Every row belongs to one group in each of 4 separate groupings. Each group adds its own fixed numbers to the row, and there is some noise. The rows also spread widely along 11 directions, which tell nothing about the answers.
Known rows, each followed by its group in each grouping:
[ -9.1  10.7 -21.7 -21.9   4.6  30.9 -30.7 -18.9  18.1 -17.4 -11.2  -6.2
  27.8   3.2   9.6 -29.3   8.3 -16.5  38.0  52.4 -10.4  -7.3  22.1   8.8
  24.4  63.0] | z698 z939 ger nalu
[-21.1 -27.7 -15.2  41.3 -25.1 -49.4 -16.1 -40.3  18.6 -38.0  22.5  20.3
   6.0   0.1 -20.6 -38.7 -41.1 -47.6  -2.9  17.2 -34.2 -26.7  35.3  35.2
 -16.1  15.3] | z799 z939 tilez zuku
[  2.5  -5.8 -12.0  18.1  23.0 -16.2  -6.6  28.0  35.9  13.1   9.8  15.2
  25.0 -28.9  26.0   4.3   4.5  52.7 -38.2   7.1  -4.5 -23.0   9.2   8.2
  -8.1  -7.7] | z555 z863 tilez seru
[ -6.8   4.6 -10.4   1.6  32.9  16.7  -1.0 -14.4  15.5   7.1 -16.5  -3.6
  -2.9 -11.8  32.2  23.4 -28.4  22.6  13.8  16.4 -24.9  -8.0  20.4 -28.1
  -3.3   4.9] | z122 z863 Beg kiv
[ 27.4   7.8 -33.4 -25.9  -2.7   2.6   4.0  -3.3 -37.5 -39.1 -27.2  -2.2
 -22.7  10.3 -15.2   3.2  14.4 -25.2  10.7   7.5 -14.1  -2.8   8.6 -13.3
  14.9  13.4] | z698 z411 Regip rufot
[ 28.3 -18.5  41.1  29.8  13.4 -16.2  11.1   0.8  19.6  18.1   0.3  49.7
 -31.1 -11.9 -22.8  20.2   6.2  42.3 -54.2  -6.8  -1.8 -17.0 -23.6  12.4
   5.0 -27.3] | z555 z222 Beg rurir
[ 21.0 -26.8 -23.3 -16.3   9.9 -17.7 -10.6  -2.9  27.9 -21.4   7.8  50.1
  10.7  28.1 -29.0 -21.2  31.3  26.3 -15.2  57.8   1.3 -33.9  -8.4  24.8
   9.0  -1.2] | z799 z222 Regip nalu
[ -9.7   7.9  -7.4  -5.4  39.2  49.5   1.6   8.7  55.9  28.4 -22.3  19.4
 -35.0   9.7 -12.2  -4.0  -7.3  13.5 -10.6  55.1  23.7   3.3  29.0   3.5
  -6.8 -21.1] | z122 z720 ger kiv
[ 33.1   7.7 -32.2  -5.0 -14.8  17.0  37.1 -31.8 -32.5 -22.9 -22.4 -30.3
  -2.3  -2.2 -24.6  34.7  -2.5 -31.8  21.3 -16.4 -31.8   8.3  -2.5 -30.2
  16.6  27.8] | z555 z411 Regip rufot
[ 10.6 -20.3   7.6  -3.2  24.3  -2.1 -30.7 -17.2  12.1   0.2   7.2   8.4
  -5.3   3.5  12.3  -0.1   8.1   3.7  36.0  32.2 -54.3   5.4 -15.9   0.9
  10.4   6.1] | z799 z850 tilez seru
[-10.3  14.5  36.2  17.1  -1.0  -9.6  13.7 -23.6  -9.7 -28.0 -24.2 -15.1
 -30.8  -6.4 -14.2  -1.6  -1.6   5.3   1.1 -17.0 -23.1  11.5  -0.4  -9.4
  -5.6   0.9] | z698 z850 tilez zuku
[ 10.4  31.3  11.6   4.4 -17.1  14.0   0.2   1.7 -19.7 -10.5 -26.7 -20.5
 -39.9 -30.0  -3.9  -9.8   4.4 -58.2  31.3  -4.6 -27.7  42.8  10.9   2.2
  19.0   8.0] | z555 z720 Regip rurir
[ 40.2 -11.1 -27.4 -19.1   9.7   6.6  27.8  -3.6   8.4  -4.1  -6.6   9.9
  23.5   7.6 -17.9  30.5   4.4  37.3 -20.3   8.5   2.8 -36.5 -14.0 -17.0
  14.5  26.8] | z555 z720 ger nalu
[ 22.5  17.4 -31.8  17.9 -22.0 -27.5   4.2  30.7  -1.6  -1.6  -6.9  -4.6
  -3.8 -23.3 -10.4   7.4 -32.2 -31.8 -44.7 -23.2  -4.6 -39.8  38.0  18.2
   8.1   9.4] | z122 z850 Beg rufot
[ 36.3  33.7 -34.8  -9.8 -30.5  -8.0  31.4  -0.7 -10.7 -13.8 -36.8 -29.6
 -10.2   3.1 -52.8  20.8 -15.8 -44.8  -3.6 -20.3 -20.1 -13.3  11.6   2.4
   2.9  15.5] | z122 z222 Regip kiv
[ -3.0  34.5 -21.7 -12.8 -17.4  44.8  20.7 -11.5  43.4  -8.1 -23.8 -27.5
  44.8  16.5 -43.0  16.4   4.6  14.4 -16.2  13.7  24.2 -32.1  20.2   6.6
  31.3  62.7] | z698 z850 ger zuku
[ -0.2  30.3 -65.0 -23.2  22.7  21.5  15.5  11.5  -5.2  -8.9 -28.9 -62.2
   6.6 -33.4  39.3   6.4  -9.2 -33.3  25.1  -4.7 -14.3  18.4  42.1 -31.5
  -5.6   6.5] | z555 z850 tilez nalu
[  2.0 -18.6 -20.1   5.9  15.5   8.3  12.6 -47.9   3.3 -15.2  -7.8  10.4
 -12.5   1.9 -23.5  16.0 -33.0 -20.2   6.6  11.9 -21.3 -15.7  20.7 -13.6
 -12.6  20.5] | z555 z411 Beg nalu
[  8.2  -4.2  25.1  32.7   2.6  -8.3   2.2   6.9  13.0  -9.1   9.9  42.6
 -12.1 -14.1 -10.7  -7.6  23.4  32.1 -37.2   7.0  19.3   0.6  -0.4  16.5
   2.7  -7.9] | z555 z411 tilez seru
[ 30.4  17.9 -19.3  15.8 -29.2 -20.2  34.1 -18.1   1.5   2.5 -13.6 -29.6
  15.1 -11.1 -47.5  29.8 -15.1 -35.1 -11.1 -35.9 -39.7  -9.1  -0.6  11.7
   9.7  16.1] | z799 z863 tilez zuku
[ 38.5 -17.2 -41.3  -3.2   0.0 -12.0  37.3  -5.9  -5.2 -11.5   8.7   2.2
   3.2 -11.3 -28.5  13.4  -9.2 -10.9 -13.0  -1.9 -36.4 -18.3 -12.1  -2.2
 -23.4  -7.6] | z555 z720 Beg kiv
[ 24.5 -15.6 -21.0  19.7   7.3  -3.1   7.4 -42.5   4.0  -2.1  18.8   3.1
  41.9  -9.3  24.2  17.9  -0.6  -1.9  34.9  14.0 -42.4 -17.4 -20.4 -12.6
  24.5  38.2] | z799 z222 ger nalu
[  3.8  -8.8  16.9   8.1   4.8  -9.2 -30.1  -8.6  -0.7 -36.8 -10.7  47.0
 -14.1  22.2  -4.0   4.3  -1.3  16.1 -17.6  18.0  26.9 -34.5  18.0  -0.1
  32.9  24.9] | z698 z850 Regip seru
[-32.3  17.5  -3.1 -12.3  19.2  22.2 -20.3   2.6  14.3 -25.2 -27.1  -0.6
  -7.8  -0.4  24.9 -11.9   1.5  21.1   5.6  26.6  14.9  -8.4  44.3 -14.3
   1.2  24.4] | z698 z411 ger seru
[-42.9  37.7   7.2  35.5 -26.3  17.7  -4.3 -16.0  16.9 -49.0  -8.8  -6.2
  22.6 -19.8  10.1 -42.0 -10.7 -18.2  13.5  18.2  18.9  -2.7  47.6  11.4
  10.3  55.8] | z698 z720 ger kiv
[-25.0 -12.0   6.5  22.5 -15.7 -24.4 -13.0 -40.1   5.1 -25.9  -4.8 -17.2
   9.8 -18.1  -4.0  -3.7 -54.3 -22.4  14.5  -9.9 -58.2 -23.2  29.3  -1.1
 -20.7  45.0] | z555 z939 Beg seru
[-14.8  36.3  -3.4 -23.5 -20.4  -4.1  -9.5  12.5  36.4  -5.9 -43.2 -32.1
   3.0   5.3 -55.5 -14.0  -3.3 -10.6 -11.0   8.8 -18.0  -5.8  34.1  32.8
   2.1  20.9] | z799 z863 tilez zuku
[ 30.4  14.4  -6.4 -19.3   6.6   2.9  15.7  -0.6 -21.8  -7.4 -39.8   3.0
 -56.2  10.5 -34.8  24.7 -16.6 -35.7  -5.0 -13.1  -3.0   9.9  21.4 -12.7
   9.0 -18.9] | z799 z720 Beg kiv
[  9.6  15.1  20.5  22.9 -25.5  18.3  30.6 -12.3  26.8 -13.6  -1.2  20.4
  18.4   9.1 -30.6  -7.8  20.2  35.3 -29.4  17.2  34.6 -13.1  -3.3  14.7
  17.5  26.9] | z122 z939 ger kiv
[ 35.7  24.9 -54.9  -7.1 -25.5  18.0  27.8  16.0  15.7   9.3   3.7 -31.1
  56.5 -29.4  -7.6  15.7   2.9 -16.8 -17.4 -10.4 -14.6 -17.7  11.2  16.4
  24.6  41.2] | z555 z939 Beg rurir
[  8.4 -39.9 -32.7 -13.6  18.0 -37.7 -43.8  -4.0   3.9 -33.0   3.7  37.1
   8.0  23.0  17.4  11.9 -33.2  24.5 -18.1  20.9  -6.7 -63.0  25.5 -13.7
  20.0  25.0] | z555 z850 tilez zuku
[ 11.8   2.4   1.6   8.2   2.6 -51.1  -0.1 -11.2 -24.5  -9.4 -15.5 -27.4
  -3.3 -23.3  28.2  15.9 -22.7  -3.1  19.2 -36.5 -67.1 -16.8  -4.6 -24.3
  -4.8  12.4] | z799 z222 ger nalu
[  6.3  -3.4 -43.8 -51.2   1.1  -7.9 -27.9  39.4  29.5 -24.0  -8.9  13.8
  24.6  26.3  -3.9 -33.8  25.3  33.6 -19.2  49.9  14.7 -34.9  26.8  20.7
   7.8   9.8] | z799 z939 ger kiv
[ 19.4  26.2 -33.6  11.0  -3.4  42.0  50.5 -20.1  21.6  16.8  -9.3 -30.0
   6.0 -14.8 -35.8  23.6   0.0 -31.4   9.2   4.9 -20.6  22.0   6.0   1.8
  -9.0   8.9] | z122 z411 tilez seru
[-16.3  20.8   6.4  21.4 -33.8 -18.2  -6.6 -14.0 -20.8 -60.9  -8.4  -6.1
  17.7 -29.1   7.2 -35.7   5.2 -10.5   6.2   4.0 -22.0  -7.0  24.3  11.6
   3.1  45.6] | z698 z863 Beg rufot

New rows, each followed by its group in each grouping:
[  0.3  35.5  19.4  50.3 -29.8 -12.2  -2.3 -14.0  15.9  10.2  -9.8  -4.3
  -2.7 -23.1 -12.0   9.6 -22.2 -37.4  -2.6 -14.5 -17.1  -8.3  16.0  18.6
  29.3  33.1] | z122 z222 Regip zuku
[-20.8  12.4 -10.0  25.0  10.3  -7.5  16.2 -21.1   9.6  -3.6 -28.0 -32.1
 -12.0  -9.5  18.8  24.8 -61.0 -18.0  -2.3 -36.8  -8.2 -11.3  51.8 -30.5
  -6.4   3.6] | z799 z939 ger kiv
[ -4.9 -32.6   6.2  48.3  -2.9 -42.7 -17.0 -25.0  -8.8 -29.2   9.5  27.5
 -29.7  -9.6  -0.9 -16.3 -40.6 -27.7 -15.7  -5.1 -26.0 -36.3  17.5   8.1
 -13.7  -1.7] | z698 z850 ger rufot
[ -6.5  21.1 -16.2   0.3  20.8  64.1  33.2   0.0  54.8  33.8 -26.3  -9.8
 -14.2  -4.0 -10.6  10.0  -3.7   4.0 -20.2  28.7  32.8  11.7  33.0  -2.7
   4.8 -11.8] | z122 z939 ger rurir
[-14.2 -15.2 -42.9 -19.4   8.9 -12.4  -1.6   8.6  45.5 -29.2  -2.3   2.8
  25.1  17.7 -26.7 -33.4  -5.2  32.2 -25.1  41.5 -15.3 -47.8  19.0  21.6
 -36.3   3.6] | z698 z939 Regip kiv
[ 18.4 -24.5 -20.2  52.5  10.0 -20.6  30.0 -29.6  -0.1  -0.5   8.7  25.5
 -26.6 -10.2 -10.4  17.7 -44.1 -36.9 -34.1 -27.2   2.0 -25.7  15.8  -3.2
 -19.3 -24.2] | z698 z939 ger kiv
[ 12.5  17.4  -5.5 -44.1  20.8  29.2  21.1   1.7  18.0  -4.7 -33.1 -21.1
  15.3  17.9 -14.3  31.3   6.8  57.1   6.5  13.8 -21.1 -11.8  -4.2 -24.9
  13.8  20.2] | z799 z720 Beg kiv
[ 36.8  -8.0 -36.2 -12.1  -5.4  -4.8  -2.0   8.5 -18.5 -38.8  27.7  49.6
  41.6  -0.2  49.0  10.2  29.8  51.2 -14.7  28.8  13.5 -41.9  -6.0 -13.9
  47.2  37.6] | z122 z411 Beg rurir
[ 16.9   0.8   3.6 -20.4  21.9   9.9 -25.5   0.1  15.4   4.0 -29.3  22.8
  11.7  24.5  -0.5  49.5 -33.8  45.7 -24.1  -1.2  21.3 -47.4  26.1 -23.4
  48.0  45.8] | z555 z939 Beg kiv
[  9.0   2.1   5.8   6.9   0.0 -12.5  -9.1   5.4 -29.8 -40.4   1.3  28.2
 -20.3 -16.9  54.9  -6.5   6.7  12.1  -3.0   8.5   8.7  -4.9  17.6 -19.2
  26.0   2.2] | z122 z850 Beg rurir
[ 11.9  -7.0  11.3 -14.4  35.5   5.6 -21.5 -26.5   0.2  15.1 -16.1  -5.9
 -21.3   5.6  -0.8  27.9  -9.6   8.4  35.7  11.0 -70.8  -0.8 -23.6 -14.8
   9.6  17.8] | z698 z411 tilez zuku
[-14.0  -2.5 -16.3  20.4 -10.4  -2.2 -28.1 -40.2   6.7 -39.4 -16.7  16.2
 -23.4  22.9 -32.8 -12.9 -52.5 -75.9  18.3  15.7   4.3  -9.9  61.5  12.0
  17.4  26.8] | z799 z850 tilez kiv
[ 19.9 -14.9  18.4  19.4 -10.9 -24.2   0.6 -28.2  18.2   0.7 -17.8  22.5
 -25.9  15.4 -86.3  18.3 -47.6 -26.4 -24.0  -7.6 -27.4 -37.9   0.8  25.1
   1.3  25.1] | z555 z720 Regip nalu
[ 24.9  -3.8   2.9   7.8  13.1  34.2  10.2 -46.4  -6.3  11.7 -25.1  -3.7
 -26.3  -2.3 -17.8  35.6 -15.9 -32.2  32.0   1.3 -20.8  22.1  -4.5 -25.6
  13.1  12.1] | z555 z863 ger kiv
[  6.1  -3.0  -0.8 -13.5  12.0  31.6   6.7 -32.1  22.5   3.7 -17.5  18.7
 -22.3  20.9 -35.9  17.2 -19.5  -6.2   5.4  42.1 -11.6 -10.4  11.8  -2.9
  11.6  19.9] | z122 z720 Beg zuku
[ 35.3 -19.3 -39.2 -38.7  18.4   9.8 -10.6  -5.8 -13.5 -20.9  -3.2  13.6
  -0.3   5.9   4.2   3.5  14.6  -6.5  16.3  36.3 -13.4 -10.3  -1.5 -12.4
  14.8  16.7] | z555 z850 Beg nalu
[ 25.1 -14.2  -0.9  38.3  -9.5 -31.4  24.6 -13.4 -17.6 -22.0  14.4  21.7
  14.5 -28.4   1.7   6.1   1.9  17.0 -30.1 -16.4 -27.2 -27.7 -17.0   5.1
  -2.6   4.7] | z698 z863 Beg rufot
[-10.8  31.9  -8.5  20.7   0.7  51.4  37.1 -43.1  29.2  -4.7 -18.8 -22.2
  25.0  -9.5 -14.7   8.4  13.3 -15.4  24.2  20.7  11.1  25.1  19.5  -6.2
  26.0  31.5] | z799 z863 Regip nalu
[ 20.3  33.4 -51.3   8.8 -18.3   2.6  24.1  11.0  16.8  -6.5 -13.7 -21.3
  27.5  -7.7 -35.3  17.4 -29.2 -34.7 -20.5 -16.7  -2.6 -37.4  28.4  14.5
  12.1  35.3] | z698 z720 Regip kiv
[ 29.0 -12.2 -39.4 -20.2  23.3  39.2  21.4   0.4  38.5  17.2  10.7  12.1
  42.9  -1.8   1.1  24.1  25.9  43.0 -20.0  36.7   9.5 -17.5  -5.8  -2.3
  12.0  15.2] | z555 z939 Beg seru
[ 35.4 -17.2 -25.0   3.4  -0.5  -6.6   0.4 -15.0  -0.4  11.4 -10.2  11.8
 -33.0   2.3 -45.9   5.3 -20.4 -67.6  -7.6   2.2 -25.2 -13.1   7.8  22.5
 -13.1  -5.1] | z698 z939 ger seru
[ 39.4 -23.0 -56.3  -3.1  26.6 -23.9  -8.9  29.6  -6.6  21.5   9.7   0.5
   9.6 -27.4  47.5  31.7 -30.0   1.1 -13.9  -8.9 -40.8 -40.6   5.4 -22.6
   6.6  -0.8] | z555 z720 ger rufot
[ 41.9 -10.1 -27.6 -12.7  33.9  28.5  -2.0   2.0  28.8  38.8  16.1  31.6
   7.1  -2.0  -7.8  13.1  33.7   4.8   4.1  43.7 -17.6  -0.9 -21.5  18.8
  26.3  -2.0] | z799 z411 Beg nalu
[  9.9  17.1   0.8  -1.0   5.9  15.9  29.8 -37.6   3.9  12.5 -44.1 -41.4
 -17.2   2.9 -28.8  51.3 -49.9  -6.6  14.0 -25.3 -41.8  -7.2   8.1 -34.4
  -8.5  19.5] | z122 z863 ger kiv
[ 45.5 -41.7 -18.9 -20.6  31.6 -11.9 -10.0  -3.8  15.8  24.2   7.5  24.9
  11.7  10.6  -1.5  25.3  -0.8  39.0 -12.8  19.7 -32.9 -40.1 -30.2  -6.0
   9.5  10.1] | z555 z939 ger nalu
[-10.1  37.4  50.5  40.4  13.0  -4.8  18.6  -7.5  -2.4  12.8 -39.5  -9.4
 -54.7 -32.6 -18.5  17.7 -39.3 -18.8 -20.8 -45.4  -7.8   7.8  25.6  -3.1
  -3.5  -2.5] | z698 z720 Beg nalu
[-15.8  -1.4  41.5  78.2 -45.0   5.1  11.5 -57.3  16.7 -22.8   7.3  17.7
   9.5 -23.5 -43.8 -19.9 -16.0 -32.0  -4.3   3.3  -3.5   2.2  11.5  27.8
   9.5  47.7] | z555 z863 ger rufot
[ 20.3  -1.6 -67.6   9.1 -11.4  10.1  64.9 -17.1  24.6  -3.3   1.3 -36.1
  40.8 -12.2 -27.0  13.6   0.1 -14.6 -11.0   2.8 -27.3 -17.9   2.9  -1.7
 -18.1   0.6] | z799 z222 ger rufot
[-29.5  19.3 -13.3   9.4 -19.1   0.9   3.1 -10.2  -2.5 -32.6 -21.8 -38.8
  -4.6 -27.0  10.6 -38.6   0.0 -40.1  28.1  12.6 -31.6  26.2  38.4   1.7
 -16.0   7.9] | z799 z863 ger rufot
[-20.0 -24.5 -34.3  13.5  -0.3 -23.8   2.0 -27.7  37.1 -13.4  16.8 -11.3
  55.8 -10.7  10.8   8.1 -45.7  25.2 -17.1   7.9 -42.1 -59.0  23.2  -4.0
 -16.7  41.7] | z555 z939 Beg zuku
[ -8.2  10.9 -36.8  -7.5   6.3  49.2  15.0 -23.5  56.5  10.0 -18.2 -13.8
  27.0  12.8 -37.1  24.2 -23.8  -8.4   0.9  36.6   4.6 -21.4  32.8  -1.3
  21.1  43.9] | z555 z720 Regip zuku
[ 15.1   9.2  19.4   1.1  10.3  37.7   3.9 -23.4  15.9   5.8 -15.4  12.9
 -12.3  -6.3 -33.9   2.5  24.5  -5.3  11.3  30.2 -16.9  17.2 -12.6  15.9
   4.6  12.9] | z698 z863 Beg seru
[ 16.3  29.1 -29.8   8.9 -28.5  14.9  27.4   6.8  36.3  11.0 -13.9 -15.0
  17.1 -13.1 -36.3   4.8  -6.1 -20.4 -24.1   4.3   0.2 -20.2  18.7  24.9
   7.3  22.5] | z122 z222 ger rurir
[ 13.3  13.3  -6.3   0.6 -18.9   3.3   4.8 -24.4  18.5 -12.4 -21.4  -7.3
  40.0   6.0 -34.1  22.8 -16.8  11.1  -6.8  -1.3   2.4 -41.1   9.0  -1.5
  29.5  70.8] | z555 z222 ger nalu
[ -8.5  -9.0   5.8  31.8  -0.7 -10.2  37.4 -37.0   4.0 -15.1   3.6 -13.1
 -12.9 -29.1  -5.7 -27.7  11.3 -17.3  18.4   8.1 -44.1  28.1  -9.1   4.0
 -38.9 -21.7] | z799 z863 ger nalu
[-13.0  30.6  41.8  33.4  -9.7 -31.1 -29.5   5.6   5.4  31.5 -33.9 -16.1
 -54.8 -22.6  -7.5  20.1 -60.4 -33.1 -11.2 -44.1 -42.2 -11.7  30.8   6.7
   5.7  13.5] | z122 z411 ger zuku
[ 27.0   4.3 -77.7   8.1 -12.1  22.6  66.3  -9.4  17.1 -16.1  18.3  -8.4
  40.2 -29.6 -29.5  -9.6  11.6 -37.1 -16.0  19.6   4.8  -6.9  15.5  14.6
 -19.0  10.9] | z555 z720 Beg nalu
[  7.7 -13.7 -33.4  25.8   1.0 -21.0  28.5  -9.7  20.1   6.8   8.8   2.6
 -13.2 -10.2  -7.3   0.8 -22.7 -20.6 -27.2   4.0 -20.9 -18.2  15.2   6.0
 -21.8 -25.8] | z122 z939 Regip zuku
[ 21.2 -33.1 -48.0  10.0   8.8  -8.7   7.6 -18.8  -0.1 -33.3  11.3  41.5
 -26.5  20.8 -16.6 -10.3  -3.8 -41.5  -5.9  31.6  14.1 -12.2  20.7   4.1
   0.5 -29.6] | z799 z850 Regip kiv
[-26.3 -14.1 -30.4  40.9  -4.4   0.3  17.7 -42.7  32.8 -26.2  23.0 -10.6
  38.4 -17.0   3.2 -30.4 -25.2 -13.2   9.6  21.0 -30.4 -22.4  16.9  10.6
 -33.6  25.0] | z698 z939 ger kiv
[  2.7 -16.2 -50.4   4.2  11.9   6.9  -1.4  -4.2  30.5  -1.8   6.2  21.6
   5.9   3.0 -15.6  -4.8 -14.9 -17.0 -17.7  34.8  -9.4 -26.6  37.3  16.7
  -2.2  -0.5] | z799 z411 Beg rufot
[-14.3  37.5 -16.5   2.8 -32.1  -3.1  33.9 -14.3   4.4 -17.0 -18.9 -65.9
  30.2 -20.9   4.1  13.5 -31.9  -4.5  16.6 -19.8 -49.1 -16.6  19.3 -20.9
  -5.0  52.9] | z122 z720 ger zuku
[  6.2   6.0 -60.2  12.6 -21.6  -2.8  16.9 -42.7  -6.9 -49.7 -12.4  -6.1
  19.9  12.7 -15.7  11.7 -32.2 -61.5  19.9   3.1   1.4 -20.9  44.5 -12.8
  18.7  34.3] | z799 z222 Regip kiv
[ 27.9  26.1 -37.4  -0.1 -31.2  -2.3   8.3   3.6  19.4  12.6 -18.4 -24.7
  27.6   3.5 -40.5  26.0 -42.5 -33.4 -19.2 -19.4 -12.5 -43.6  27.2  15.5
  18.6  50.6] | z122 z939 ger kiv
[-14.0   8.7  18.3  21.6  12.3 -24.0   2.9  10.6  20.8  -6.0 -24.3  20.6
 -31.1  -7.8  -8.0   2.1  -8.4  30.7 -54.5  -9.1  21.9 -24.5  24.5   5.3
  -4.0 -21.9] | z698 z863 Regip zuku
[-32.4   0.0 -39.3   2.9  30.6  50.3  -3.8 -37.7  41.4 -10.1 -14.5   6.3
   9.6   5.3  -1.0  10.8 -48.0 -23.8  13.2  45.5   6.6 -24.2  62.6 -10.4
  -1.8  37.2] | z698 z720 Beg seru
[-16.8  -7.5 -53.7  -2.8  37.7 -12.6  -4.6  25.2  29.1 -10.1  -7.2   2.7
   9.5 -10.5  35.9  -4.8 -23.3  25.0 -40.4  10.8  21.4 -54.0  49.5 -12.9
 -15.9  -6.3] | z698 z850 ger nalu
[-12.5  -1.0 -14.7 -38.5  19.0   9.5 -24.2   7.2  15.4 -19.3 -25.0 -12.5
 -19.4   8.6  -1.6 -17.7   8.7   7.3  12.1  37.5 -15.8   5.1  21.0  -5.9
  -6.8   0.4] | z555 z850 tilez zuku
[ 29.1  -6.7  16.6   7.2  10.2 -33.6  14.5   7.6  -0.8  -2.6   0.0   6.4
   1.2 -22.2   4.8   4.9  31.6  53.8 -15.6  -7.9 -35.8  -8.8 -43.1  -4.3
  -5.7 -11.8] | z555 z222 Regip nalu
[ 38.2   9.5  -4.2 -24.0 -11.4  -5.1  -9.1  27.1  28.8  19.0 -13.3   9.6
  17.0  18.8 -39.0  13.0   3.0  35.8 -32.1  11.2  -7.7 -43.4 -12.5  24.1
  21.2  28.4] | z122 z939 ger kiv
[ 12.7  -0.1 -11.0 -11.3   3.0 -25.1  19.7  26.8 -13.4 -21.5  -9.9 -11.5
 -19.6 -22.9  -2.0 -27.1  22.4  14.0 -26.6  -3.2 -35.1  -1.0  -4.2  10.9
 -36.5 -30.7] | z698 z939 Beg rufot
[  8.0  12.5  -3.8   3.3 -14.6 -20.2 -20.6  22.6  -5.7 -13.1  -9.9  -2.7
 -16.2 -23.2   0.0 -23.5  -7.3 -25.2   4.3   1.4 -24.9  -0.4  14.4  13.4
  -5.7   9.5] | z555 z720 ger kiv
